The same things were measured in two ways. Each way mixes the same 4 hidden numbers, adds some noise and spreads widely along 2 directions of its own, which tell nothing about the thing.
(in the rows, 128 means zero)
Some things both ways: the first way, then the second way.
[130 141 134 136 124 128 133 123 135 149 126 136 139]
[118 138 114 144 142 125 115 126 116 132 142 120 134 131  96 116 122]

[174 125 117 118  85 119 118 127  94  88 125 129 128]
[108 129 143 130 128 129 114 120 131 114 181 124 114 148 113 122 133]

[184 142 117 159 102 113  99 109  94  88 148 165 122]
[119 130 146 129 137 148 112 126 122  95 154 122  93 170 110 117 129]

[122 144 132 116 143 145 131 128 138 138 139 142 129]
[119 137 136 173 152 143 120 132 132 130 126 117 146 117  86 133 140]

[160 140 125  97  95 127 131 134 118 116 130 127 131]
[115 136 112 153 137 126 114 130 117 130 173 130 128 136 103 127 136]

[ 85 104 113 202 173 151 118 107 111 107 139 141 140]
[154 145 223 130 162 130 123 119 158 126  91  87 121 131  85 148 122]

[130 135 133 113 117 138 130 136 130 119 128 139 133]
[131 142 121 154 147 134 109 130 113 117 140 121 139 126  82 121 123]

[135 157 125 141 158 123 118 107 134 155 147 162 128]
[137 131 140 179 166 144 112 136 124 110 116 124 131 125  68 134 141]

[115 117 139 109 107 154 136 155 140  93 123 128 138]
[107 142 114 131 131 132 110 126 115 154 145 116 141 125 112 117 118]

[103 141 138 126 154 165 121 134 155  96 161 173 124]
[135 133 168 207 173 157 118 143 151 140  81 114 139 113  67 134 154]

[148 139 130 105 116 163 123 136 123  91 160 134 125]
[120 140 128 149 145 142 118 130 122 123 113 119 118 152 103 107 125]

[126 123 125 193 139  89 106 107 128  98 111 212 123]
[109 137 132 138 124 147 125 119 140 128 143 122 133 109  85 145 130]

[ 79 104 142 118 121 141 146 147 154 119  96 129 143]
[144 140 130 153 150 117 107 114 110 141 134 105 165 105  73 128 127]

[151 117 119 137 112 119 121 122 103  95 123 140 128]
[101 130 142 130 123 134 129 120 143 118 160 115 126 134 107 140 134]

Other things, the second way, with their names:
k_963: [127 145 166 125 138 139 132 114 139 117 141 106 122 128 100 140 120]
k_87: [150 147 129 155 156 115  99 125 100 143 114 109 153 119  81 107 115]
k_350: [103 136 163 155 129 144 127 134 167 142 130 117 119 127 108 137 147]
k_6: [112 127 138 156 135 118 122 144 137 135 158 115 125 133 118 119 131]
k_959: [132 148 154  95 127 101 122 107 131 146 160  81 150 113  97 137 103]
k_250: [131 142 133 147 139 119 115 115 130 147 140 105 155 109  80 136 123]
k_926: [119 142  91 158 134 146 110 122 100 123 135 121 136 126  94 113 123]
k_232: [141 121 165 166 150  95 107 138 136 131 164  99 138 115  90 133 148]
k_397: [162 136 129 144 159  73  92 128  87 144 173  88 168 112  88 113 107]
k_78: [ 98 142  94 144 112 133 113 116 119 136 176 123 147 115  94 132 125]
k_661: [131 145 125 142 140 114 114 129 109 135 157 109 146 132  99 117 120]
k_966: [137 132 107 162 152 102  98 138  81 127 165 120 145 139  97 104 132]
k_79: [122 137  99 170 145 133 113 135 107 132 148 130 130 127  90 111 133]
k_242: [132 131 128 205 167 148 107 149 119 140  94 131 127 133 102 101 144]
k_130: [158 147 121 139 164 130  96 123  94 142 111 100 155 124  68 112 101]
k_405: [132 126 130 191 156 129 109 141 118 105 151 131 118 134  84 135 150]
k_550: [125 142 100 146 155 137 100 125  95 118 130 123 115 149 101 104 109]
k_546: [112 135 142 120 135 136 117 122 113  95 169 123 101 165 113 121 119]
k_565: [134 127  71 212 154 123  92 157  83 140 144 130 148 128  91  93 136]
k_339: [135 137 128 163 151 129 108 137 120 135 137 113 132 132 102 110 128]
k_462: [122 144 132 179 153 158 118 142 131 122 110 130 116 127  98 120 139]
k_779: [135 133 125 152 145 115 107 141 108 121 158 117 125 152  99 116 127]
k_166: [ 88 135  96 142 108 137 115 117 125 137 167 121 140 111 101 131 127]
k_15: [123 129  89 157 143 112 102 117  96 126 193 128 168 106  64 134 137]
k_814: [120 132 126 158 143 142 110 118 117 106 137 126 135 117  74 134 140]
k_66: [129 135  60 173 135 102  94 123  86 158 188 116 191  84  73 135 132]
k_431: [138 132 124 133 144 111 104 125  96  83 185 124  99 178  96 110 125]
k_326: [121 145 194 160 157 163 136 139 165 133  69 100 111 145 107 115 133]
k_752: [138 139 107 135 138 120 106 117 105 123 161 113 152 120  91 124 114]
k_732: [138 154 156 143 151 149 116 100 139 137  93 101 172  81  47 154 111]
k_111: [ 98 134 108 174 139 182 117 129 129 122 115 142 107 144 105 111 137]
k_385: [121 140 122 110 128 135 123 105 121 105 186 123 139 117  66 156 118]
k_156: [122 133 147 171 157 149 123 130 138 123 119 119 136 120  86 127 144]
k_48: [101 138 100 141 129 146 123 116 117 129 149 131 138 119  89 119 121]
k_159: [166 136 139 162 179 115 100 133  85 115 131 118 132 148  74 109 115]
k_694: [141 133 163 163 160 116 109 149 128 144 117  99 114 163 127  87 129]
k_898: [173 149 116 191 179 109  88 141  80 167  88  95 163 123  87  81  93]
k_572: [121 136 187 139 142 121 124 135 154 147 127  95 117 145 124 112 131]
k_10: [142 143 125 153 154 117 104 125 117 149 131 107 165 102  74 126 118]
k_140: [121 135 117 149 152 153 114 122  97  69 141 139  92 175  83 119 118]
k_335: [ 92 142 109 178 132 171 134 115 143 139 111 138 154  98  76 137 143]
k_134: [138 130 137 152 155 120 115 130 110  95 159 115 111 152  91 124 131]
k_384: [ 62 143  96 145 106 177 136 115 146  91 163 152 109 140 108 152 151]
k_639: [137 142 152 141 146 105 116 127 135 164 128  90 168  99  85 126 121]
k_67: [120 142 132 144 148 138 117 122 112 108 143 120 108 148  91 120 119]
k_391: [101 134  53 191 132 124 103 132  95 130 179 142 156 110  95 120 141]
k_251: [108 145 154 144 143 138 116 131 145 125 139 125 110 139 107 123 141]
k_847: [174 135 158 161 183 115 102 133  89 102 120 115 101 175  97  91 115]
k_217: [147 131 132 189 167 123 105 143  98 114 142 126 127 150  91 112 132]

Some of these things the first way, each followed by its name:
[123 119 122 116 113 180 133 144 112  94 155  99 141]  k_572
[133 191 148  56 121 161 153 146 175 213 152  99 143]  k_565
[ 62  85 143 122 120 159 145 166 155  89  98 128 146]  k_639
[ 52 153 148  85 146 217 168 173 199 197 151  79 162]  k_898
[136 162 132 103 127 136 133 125 136 170 141 125 134]  k_79
[127 136 131 127 138 104 139 118 134 172  96 131 141]  k_78
[ 82 125 126 161 158 121 145 117 141 178 102 135 147]  k_250
[136 151 135  45 103 162 164 155 133 183 126  50 153]  k_966
[131 128 121 144 141 133 118 116 118 105 138 149 130]  k_350
[171 184 122 144 156 124  97  92 126 132 183 195 108]  k_111
[156 150 122 126 123 131 120 115 114 129 142 136 127]  k_67
[116 140 126 140 136 107 142 114 135 190  98 120 144]  k_752
[ 78  95 145 129 110 147 139 165 159  86  97 147 142]  k_10
[204 167 115 128 114 112 105 102  95 121 164 161 111]  k_140
[ 87 130 144 129 136 158 142 146 160 143 123 134 144]  k_87
[130 191 133  99 161 177 132 128 159 182 187 125 130]  k_242
[131 151 132  91 134 130 137 130 137 155 129 122 134]  k_926
[134 130 131 128 122 103 127 122 132 121 105 162 129]  k_166
[139 114 141  97  78  98 136 151 142 107  75 155 134]  k_15
[125 137 134 137 156 112 111 118 143  97 129 208 112]  k_335
[135 135 131 153 126 101 115 117 136 115 117 192 123]  k_48
[147 165 126 110 159 147 121 112 127 149 170 135 123]  k_462
[ 70  67 128 165 115 130 141 144 129  88  71 132 151]  k_959
[120 151 129  93 119 167 147 145 141 163 142  84 145]  k_159
